The rows of a group lie close to one hidden flat surface of 9 dimensions, which may be shifted away from zero. Surfaces can cross.
Known rows, each followed by its group:
[-1.51  0.96 -0.34 -1.04 -1.07 -0.65 -0.12 -0.77 -3.81  2.70 -0.04 -3.29
  0.39 -3.05]
(4)
[ 1.51 -1.49  2.73  0.98  1.85  1.21  2.93  0.70  2.11 -4.44  3.89  5.65
  1.71  2.34]
(4)
[ 1.12  4.93  1.42 -1.93  3.23 -3.77  1.25 -0.95 -4.80  2.57  0.65  2.63
  0.08 -1.94]
(1)
[ 4.77  2.73 -2.86 -4.29  1.77 -0.46  3.36  2.77  3.26  0.62  0.66 -0.68
 -1.44  2.66]
(1)
[-0.38  0.59  2.41  0.31 -5.30 -0.05  0.31 -0.07  1.47  2.35  2.87 -4.87
 -2.76  0.40]
(3)
[ 1.38 -1.16 -1.09 -1.27 -1.53  3.70  1.78  0.58  3.43 -1.83  1.09 -0.11
  1.30  3.83]
(4)
[ 0.90  1.24 -2.56 -1.31 -4.69 -2.45  1.36 -0.57  0.24 -1.94 -0.76 -3.00
  0.10  3.21]
(4)
[ 1.59  3.83  0.07  0.35 -4.10 -1.31 -1.19 -2.06  0.83  3.27 -2.23 -0.80
 -0.08  0.90]
(2)
[-1.77  1.16  1.83 -2.46 -3.06  0.60  3.06 -2.21 -1.49  1.61  1.57 -2.62
  1.85  1.47]
(1)
[-3.44  2.06  3.10  1.44 -1.08  2.29 -0.07 -0.69 -4.20  4.43  2.09  0.55
 -0.44 -1.55]
(0)
[-2.94  1.36 -0.04 -1.84  2.81  0.50  0.72 -0.59 -1.14  3.71  0.34 -0.13
 -1.15 -1.31]
(3)
[ 0.41 -1.25  1.72 -0.12 -0.60  0.10 -1.23  1.38  0.10  3.41  0.16 -4.46
  0.02 -6.00]
(4)
[-0.96  1.68 -1.45 -0.97  1.71  5.35 -2.15  3.44 -3.58 -0.30  3.89 -0.60
 -0.32  0.09]
(2)
[ 1.97 -5.03 -2.50 -3.64 -2.02  4.15  0.90 -1.26  4.26 -1.15 -0.24 -2.73
  3.38  1.10]
(2)
[-0.74 -3.66 -4.80 -1.80  1.22  1.63 -0.51  1.37 -1.32 -3.84  0.42 -1.18
 -0.22  1.74]
(2)
[ 0.20  1.49 -2.10 -0.14  2.63  2.20 -0.07 -3.63 -1.97  1.43  1.02 -0.44
  1.02 -0.13]
(3)
[-1.96 -3.02 -1.69 -0.78  1.21  5.96  0.82  0.88 -1.01 -0.76  3.35  0.63
  1.49  0.57]
(2)
[-0.14  1.46 -5.36 -2.43  3.46  1.45  1.92  5.38 -2.00  1.59  1.74  3.82
 -2.68  0.76]
(1)
[-2.62 -3.24  0.66 -0.69  0.20  4.14 -0.01 -2.03  8.20  2.30 -2.27  3.73
  1.51  1.82]
(4)
[ 0.86  1.49  0.73  2.87  0.59 -0.84 -0.92 -0.64 -5.21  0.61 -0.16  2.88
 -3.09  1.14]
(0)
[ 1.66  4.55 -2.13 -0.07  5.07 -3.00 -3.25  2.30  3.15 -3.24  0.72 -0.37
 -0.71 -0.90]
(0)
[ 1.82  0.13  1.46  0.27  3.22  4.32  0.76  2.73 -3.58  1.49  4.50 -1.56
  0.44 -3.55]
(4)
[ 1.43 -0.23 -2.03 -0.01 -4.58  0.02 -0.49 -1.13 -1.32 -1.02 -0.70 -2.12
  1.04  1.76]
(4)
[-0.27 -2.28  1.90 -5.28  1.64 -2.70  0.52 -2.10 -4.95  2.59 -0.56  0.64
  0.10 -2.84]
(0)
[-2.09 -1.61 -2.24  0.02  2.98 -2.43  0.79 -1.04 -1.01 -1.76 -1.25  0.02
 -2.25  1.25]
(1)
[ 1.44 -3.06 -1.61 -3.19  4.23  1.66  1.69 -0.68 -0.72 -3.81  1.34 -0.32
  2.18  0.98]
(3)
[-0.77 -2.79 -1.12 -3.18 -1.76  4.69  0.63 -4.75  2.74  0.90 -1.06 -3.37
  3.32  2.15]
(2)
[-2.39 -4.21 -0.39  1.53 -0.78  2.61  1.18 -1.51  3.63 -3.67 -0.50 -3.00
 -0.25  3.95]
(1)
[ 0.56 -3.69 -2.84 -6.06  2.06  2.42  0.92 -0.51 -0.70  1.89 -2.75 -2.10
  0.58  0.19]
(0)
[ 0.27 -1.19 -1.67  0.83 -1.47  2.54 -1.10 -4.79  1.72 -0.34  1.11 -5.36
 -0.25  2.26]
(3)
[-3.36 -0.41 -2.26 -3.53 -2.71  1.45  3.17 -0.31 -1.70  1.20  1.40 -2.06
  0.49  2.62]
(1)
[-2.18  1.44 -3.71 -3.36  1.80 -4.49  3.59  1.22  2.73 -0.74  0.25  3.90
  5.08 -2.96]
(0)
[-1.04  1.33  3.10  3.14 -1.19  1.01  0.00  0.84 -3.27  1.54  2.44  1.60
 -0.25 -1.43]
(0)
[ 2.39  1.98  1.57  5.50  2.47  2.81 -0.91 -1.18 -1.62 -0.66  4.75  1.40
 -0.40 -0.71]
(3)
[-3.09  2.12 -1.51 -5.23  1.17  0.07  2.82 -0.46 -3.36  3.80  0.42 -0.45
  0.01  0.18]
(3)
[ 2.57  0.35 -1.98 -4.05 -6.94 -1.93 -0.87 -0.87  0.40  1.22 -1.75  0.67
  4.85 -1.04]
(4)
[ 4.50  6.26 -0.05  2.16 -2.32 -0.71 -0.65  4.85 -1.63  3.58  2.25  1.14
 -2.13 -2.34]
(4)
[-0.54 -0.78  0.26 -1.08  1.39  1.16 -2.43 -2.92 -0.75 -1.54 -0.60 -4.60
  0.28  0.61]
(2)
[-1.90 -4.18 -1.46 -0.13  1.50  1.33 -0.44 -1.15  1.79 -3.00 -1.84 -1.03
  0.64  1.54]
(1)
[ 2.74 -0.66  1.16  4.55 -1.47  3.36 -4.37 -2.83 -1.63 -5.26  2.60 -1.56
  0.03  2.97]
(2)
[-0.31 -5.42  2.63 -0.87 -1.07 -2.10  0.84 -1.09  0.16 -3.84  1.14 -4.09
  1.34 -1.38]
(3)
[-0.31  2.51 -1.92 -1.69  0.18  0.61 -2.91  4.28 -1.23  3.70  0.53 -0.67
 -1.21 -3.88]
(2)
[ 0.29  1.01 -1.27  1.72 -4.25 -1.78 -1.05 -2.78 -0.37  0.04 -1.96 -0.54
 -0.37  2.40]
(2)
[-3.32  1.19 -4.70 -0.41 -1.45  1.27  0.96 -0.90  3.29 -3.02 -0.26 -1.73
  2.72  3.39]
(0)
[-4.23  0.91  1.32  0.91 -2.59  0.48 -0.01  1.38 -1.54  0.28  0.26  4.00
 -1.29  2.92]
(3)
[-0.15  0.07 -1.49 -1.14  1.95 -5.62 -0.91 -2.09 -1.47  1.45 -2.32 -2.01
 -1.94 -2.82]
(3)
[ 0.49  4.45  0.31 -4.67  0.02  2.69 -0.70  1.69  0.23  0.37  4.10 -0.70
  2.58  0.34]
(0)
[ 2.33 -1.46  1.74 -1.28  2.59 -1.77  1.55  1.42  3.29 -1.84  1.13  3.76
  1.92 -2.11]
(4)
[ 3.52  0.38 -3.48 -3.03 -0.31  3.53 -1.88  0.10  3.20 -2.11 -2.98  0.84
  3.36  3.10]
(1)
[-1.30  3.28 -0.09  1.73  1.62  1.24 -1.88 -2.20  1.37  2.41 -3.30  2.27
 -0.16  1.48]
(1)
[-3.10 -1.30 -5.58 -1.65  3.22 -2.02  0.36  1.44 -0.21  1.28 -2.52  0.40
 -3.65  0.49]
(1)
[ 2.24  1.41  1.82  3.99  2.81  0.44 -2.50  1.28 -3.39 -0.14  0.88  0.73
 -4.10 -0.24]
(0)
[ 4.23  1.51 -2.29 -1.61 -3.83  3.36 -2.04  3.05  2.27  0.27 -0.52  2.99
  4.14 -0.05]
(3)
[ 1.95  4.33 -2.97 -1.20  1.98  3.22 -3.25  0.08 -2.68  0.21 -0.93 -1.08
 -3.74  4.92]
(0)
[-0.04  0.87 -0.26 -0.70  4.15  4.46 -2.03  0.96 -1.10  1.48  2.05  0.04
 -0.08 -2.00]
(2)

New rows. What belongs after each?
[-1.25  0.22  1.99  0.63 -4.19 -0.18  3.74  1.71 -1.23  0.11  4.54 -1.90
 -1.35  0.91]
(1)
[-3.38 -1.74 -3.48  2.23  0.56  3.14  2.14  1.29  3.89  0.00 -1.30 -1.39
  1.61 -0.64]
(0)
[-0.08 -1.12 -0.34  0.72 -3.15  1.31 -0.11 -2.14 -4.92  1.97 -1.93 -0.19
 -1.95  2.59]
(0)
[ 1.92 -1.67 -1.19  1.93 -1.48 -1.43 -2.72 -3.68 -2.01 -1.76 -2.34  4.43
  1.75  0.68]
(4)
[ 1.37  0.03  1.54  6.57 -4.27  1.02 -3.05 -1.66  0.07  0.26 -0.56  3.51
 -0.93  1.11]
(4)
[ 0.18  0.13  1.06 -2.54  3.78  1.12 -0.12  3.44  0.75  2.17  0.73  2.99
  0.83 -3.43]
(3)
[ 0.88  1.81  2.58  3.43 -0.04 -3.18 -0.10  0.54 -1.29  0.11  3.17 -0.45
 -5.01 -0.09]
(3)
[-5.92 -2.43  0.52  2.37  1.90  2.50  1.23 -0.70 -4.04  0.91  2.48  2.14
 -0.34 -1.36]
(2)
[-0.66  3.75 -2.95 -1.08  0.00  1.72 -0.47 -0.25 -1.21  3.05 -0.51  2.73
 -0.32  1.89]
(3)
[-2.73 -0.02  0.47  1.70  1.60  3.27 -2.32  1.46 -1.88  3.78  2.34  1.28
 -0.77 -4.77]
(2)
[-1.50 -1.14  0.35  1.46  0.36  5.40  2.31 -1.17 -0.88 -1.99  2.96  0.62
  0.67  4.34]
(4)
[ 0.61 -3.51  0.67 -2.48 -0.84 -0.76  1.94  0.36  2.33 -2.76  2.28 -5.37
 -2.65  2.41]
(3)
[ 3.20 -0.22  0.20 -3.69 -3.19  2.38  1.28  1.71 -2.49  3.21  0.71  1.25
  1.03 -0.29]
(0)
[-0.63 -1.53 -0.51  2.04  2.76  3.91 -3.47 -3.74 -0.98 -1.39  0.62 -0.88
  0.02  0.82]
(2)
[ 1.58 -0.31  1.28  3.91  3.65  1.26 -2.09  1.25 -0.62 -1.97  1.24  5.55
  1.34 -2.47]
(3)
[ 1.81  2.12 -2.29  2.32 -1.32 -2.26 -3.92 -0.73  2.17  1.83 -2.54  0.48
 -2.10 -0.48]
(3)
[-0.80  0.60 -1.20 -1.94 -2.33  2.74  0.49  3.08  1.38 -0.80  0.56  2.74
 -0.91  4.71]
(3)
[-0.42  0.59  1.77  2.17 -0.97  5.42 -0.78  0.23 -0.43  0.25  2.87  3.28
  2.96  0.04]
(3)
[ 3.05 -0.73  2.12 -4.28  2.21 -1.87 -0.73 -0.04 -2.57 -2.62  2.59 -0.21
  0.85 -1.06]
(0)
[ 2.21 -3.46  0.74  0.29  0.75 -1.48 -1.82  1.38  0.56 -4.03 -1.03  2.65
  3.21 -2.77]
(3)
[-0.57  0.08 -0.75 -1.78  0.90  3.34  0.34  1.98 -4.32 -0.65  2.60  3.64
  2.69 -0.48]
(1)
[-2.14  1.40 -0.70 -2.97 -1.65 -3.06  1.95 -1.36 -4.40  0.67  0.73 -2.22
  1.81 -1.41]
(4)
[ 2.34  2.14  0.39  2.78  1.23  2.57 -0.20  3.76  1.54  0.03  2.07  3.63
 -1.28  0.53]
(1)
[-1.50  4.83 -5.02 -1.09  3.39 -1.29  0.30  0.97  0.66  1.01 -1.32  2.80
  0.33  0.95]
(0)
[ 1.25  3.30 -3.66 -1.68  1.41 -5.38  1.19  1.02 -1.76 -0.14 -1.45 -3.28
 -3.10 -0.26]
(4)
[ 1.68 -1.66 -2.29  0.79 -5.19  3.02  0.58 -0.06 -1.26 -0.26 -1.76 -1.17
 -0.34  3.62]
(0)
[ 3.61  2.02 -4.02 -2.82 -4.32 -2.73 -0.90  1.63  1.41 -0.42 -2.23 -0.45
 -1.54  3.23]
(3)
[-0.06 -0.47  1.24  0.05  3.20 -5.29 -3.48 -3.50 -1.94 -0.61 -4.46  0.93
  1.39 -3.96]
(1)
[-0.22  5.01 -0.92  1.45  0.77 -1.68 -0.90  2.27 -2.86  2.57 -0.42  6.00
 -2.61  0.73]
(3)
[ 1.70 -2.70  2.87 -0.02 -4.92 -4.79  3.22  1.85  1.50 -2.29  0.49 -2.50
  0.95 -1.51]
(2)
[-1.84 -2.73  0.48 -2.27  0.56  2.07 -0.85  2.38  4.83  0.24 -0.53 -0.01
 -1.18  0.72]
(3)
[-1.14  0.59 -1.57 -4.13  0.79  1.61  5.65  1.61 -0.16  1.47  3.22 -1.69
 -1.35  2.26]
(1)
[ 2.86  0.99 -0.86  2.95 -1.35  2.41 -1.28  2.70  3.47  1.60 -0.15 -2.67
 -3.80  0.85]
(4)
[-0.78  0.88 -2.24  4.26 -2.12  0.63 -1.79 -1.79 -5.50  0.15 -0.75 -5.52
 -3.68  1.67]
(4)
[-1.94  1.29 -3.63  0.91 -0.62  0.92 -0.35 -1.58 -2.47  2.48 -3.46  0.50
 -1.83  2.58]
(0)
[ 1.86  2.26 -0.64  1.57 -0.04  6.74 -0.94 -1.96 -0.49  1.69  3.21  0.99
  4.05 -1.00]
(3)
[ 2.97  0.63  3.07 -2.55 -2.33  0.74  2.21  2.98  0.26  1.88  5.31 -3.54
  0.42 -2.85]
(3)
[-0.77 -0.67  1.66 -1.54 -2.17 -0.85  0.46 -1.74 -3.18  1.34  0.87 -1.58
  4.21 -4.35]
(3)
[-2.03  1.54 -2.08 -2.94  0.75 -6.11 -0.07 -1.02  0.99 -0.17 -1.39  0.93
  2.18 -2.68]
(0)
[ 0.83  2.66 -0.90 -3.83 -0.27 -4.87  1.88 -2.75 -1.29  1.17 -1.95 -2.15
 -0.37  1.20]
(1)
[-0.48 -2.31 -0.51 -0.84  2.18  5.83 -2.99  1.01  1.92 -1.35 -1.40  2.23
  4.02 -0.97]
(1)
[-1.41  1.18  0.89 -1.06  3.95 -4.29  0.00  3.63 -2.47  1.05 -0.04 -0.74
 -2.57 -4.22]
(2)
[ 1.50  3.94 -2.55  0.55 -5.31  0.32 -0.52 -0.53  1.41  0.64 -2.09  0.36
 -0.43  4.84]
(1)
[-4.69  0.53 -3.37  1.41 -2.65  3.32 -1.30  1.04 -5.89 -1.06  2.39  0.55
 -1.14  2.89]
(2)
[ 1.83 -1.25 -2.18  0.66 -2.03  5.06 -2.30 -0.15  2.85 -2.65 -0.26  2.28
  3.65  2.48]
(3)
[ 3.04  2.58 -1.27 -0.48 -3.32  1.26 -1.85  1.86  2.81  2.45  0.61 -0.41
 -0.98  0.13]
(3)
[-2.54 -0.14 -1.78 -3.45  4.52 -1.32  0.64 -4.32 -0.51  0.50 -3.62 -0.80
  0.51  1.20]
(1)
[ 4.60  0.80  1.69  5.72 -1.51 -0.51 -1.35  0.24 -0.58 -4.15  3.64  1.27
 -1.33  1.44]
(3)
[-2.88 -0.14 -3.28 -1.64  2.54 -4.71 -2.01 -3.40  1.72 -4.58 -2.46 -3.29
  0.34  1.21]
(0)
[-1.54 -3.92 -1.89 -4.84 -1.19  1.75 -0.84  2.32 -1.95 -0.08  0.29 -0.52
  3.85 -3.22]
(1)
[-3.93  0.33  2.45  0.13 -0.23  0.98  2.80 -1.99 -3.44  0.87  3.22  1.21
  2.29 -0.20]
(4)
[-2.37 -2.83  0.91  3.71  0.74  1.65 -3.74 -1.27  4.57 -0.72 -1.43  0.53
 -1.57  0.32]
(3)
[ 0.98  2.51 -2.67 -2.79  3.86  1.57 -1.74 -1.21  1.83  6.19 -0.77 -2.06
  0.47 -4.62]
(3)
[-1.72 -0.35 -2.41 -3.72 -2.51 -2.54  1.09  1.97 -3.96  1.94  0.72 -0.31
  0.00 -2.40]
(1)
[ 2.88 -0.78  0.56 -0.17 -2.33  1.94  3.01  3.50 -0.63  0.38  2.60  2.83
  2.37 -1.26]
(0)
[ 2.09 -3.35  1.60 -0.06 -0.30  1.29 -0.93  0.77  3.20 -1.86  1.70 -2.40
  0.99 -1.85]
(3)
[-2.76 -3.19  1.35  1.63 -5.29 -0.52  1.83 -2.33  2.19  4.38 -1.20  0.50
  1.70 -2.72]
(2)
[-1.10 -2.97  2.18  3.29 -2.83 -0.32 -3.36  0.57  2.09 -2.37 -1.52  2.56
  1.10 -0.52]
(3)
[-2.35  1.19  2.95  2.87 -3.99  2.54 -2.00  0.40  0.97  3.11  1.52  0.90
  0.36 -1.26]
(3)
[-3.47  1.96 -4.30 -1.05 -3.14  1.95 -0.73 -3.41 -1.88  3.85 -3.30 -2.02
 -0.46  3.02]
(4)
[ 2.19  1.84 -0.54  0.81 -0.04  6.43 -2.67 -0.96  0.33  1.60  1.98  1.07
  1.22  1.01]
(2)
[ 4.42 -0.46  0.26  2.06  4.51  0.30 -2.34 -0.21  1.68 -0.21  1.35  0.07
  0.71 -4.89]
(3)
[-0.39 -0.22  2.65  4.71  1.55  5.38 -2.32 -2.92  1.21  1.82  3.35 -0.49
  1.71 -3.01]
(3)
[ 4.05  3.19 -1.60 -2.87  3.74  1.38  1.58 -0.47  2.53 -1.06 -0.95  1.03
  0.52  4.37]
(1)
[-0.70 -0.44 -3.50  2.01  0.23  0.26 -0.99 -3.59 -0.73 -1.53 -2.94  2.71
 -1.20  5.10]
(4)
[-0.11  0.18  2.43  3.16 -0.16 -3.05  0.91  0.87  0.26 -1.28  1.92 -1.36
 -1.97 -1.32]
(4)
[-2.91  1.59 -4.86 -0.08  2.12  3.85 -1.62  0.65  3.48  3.01 -4.23  2.12
 -1.74  2.74]
(1)
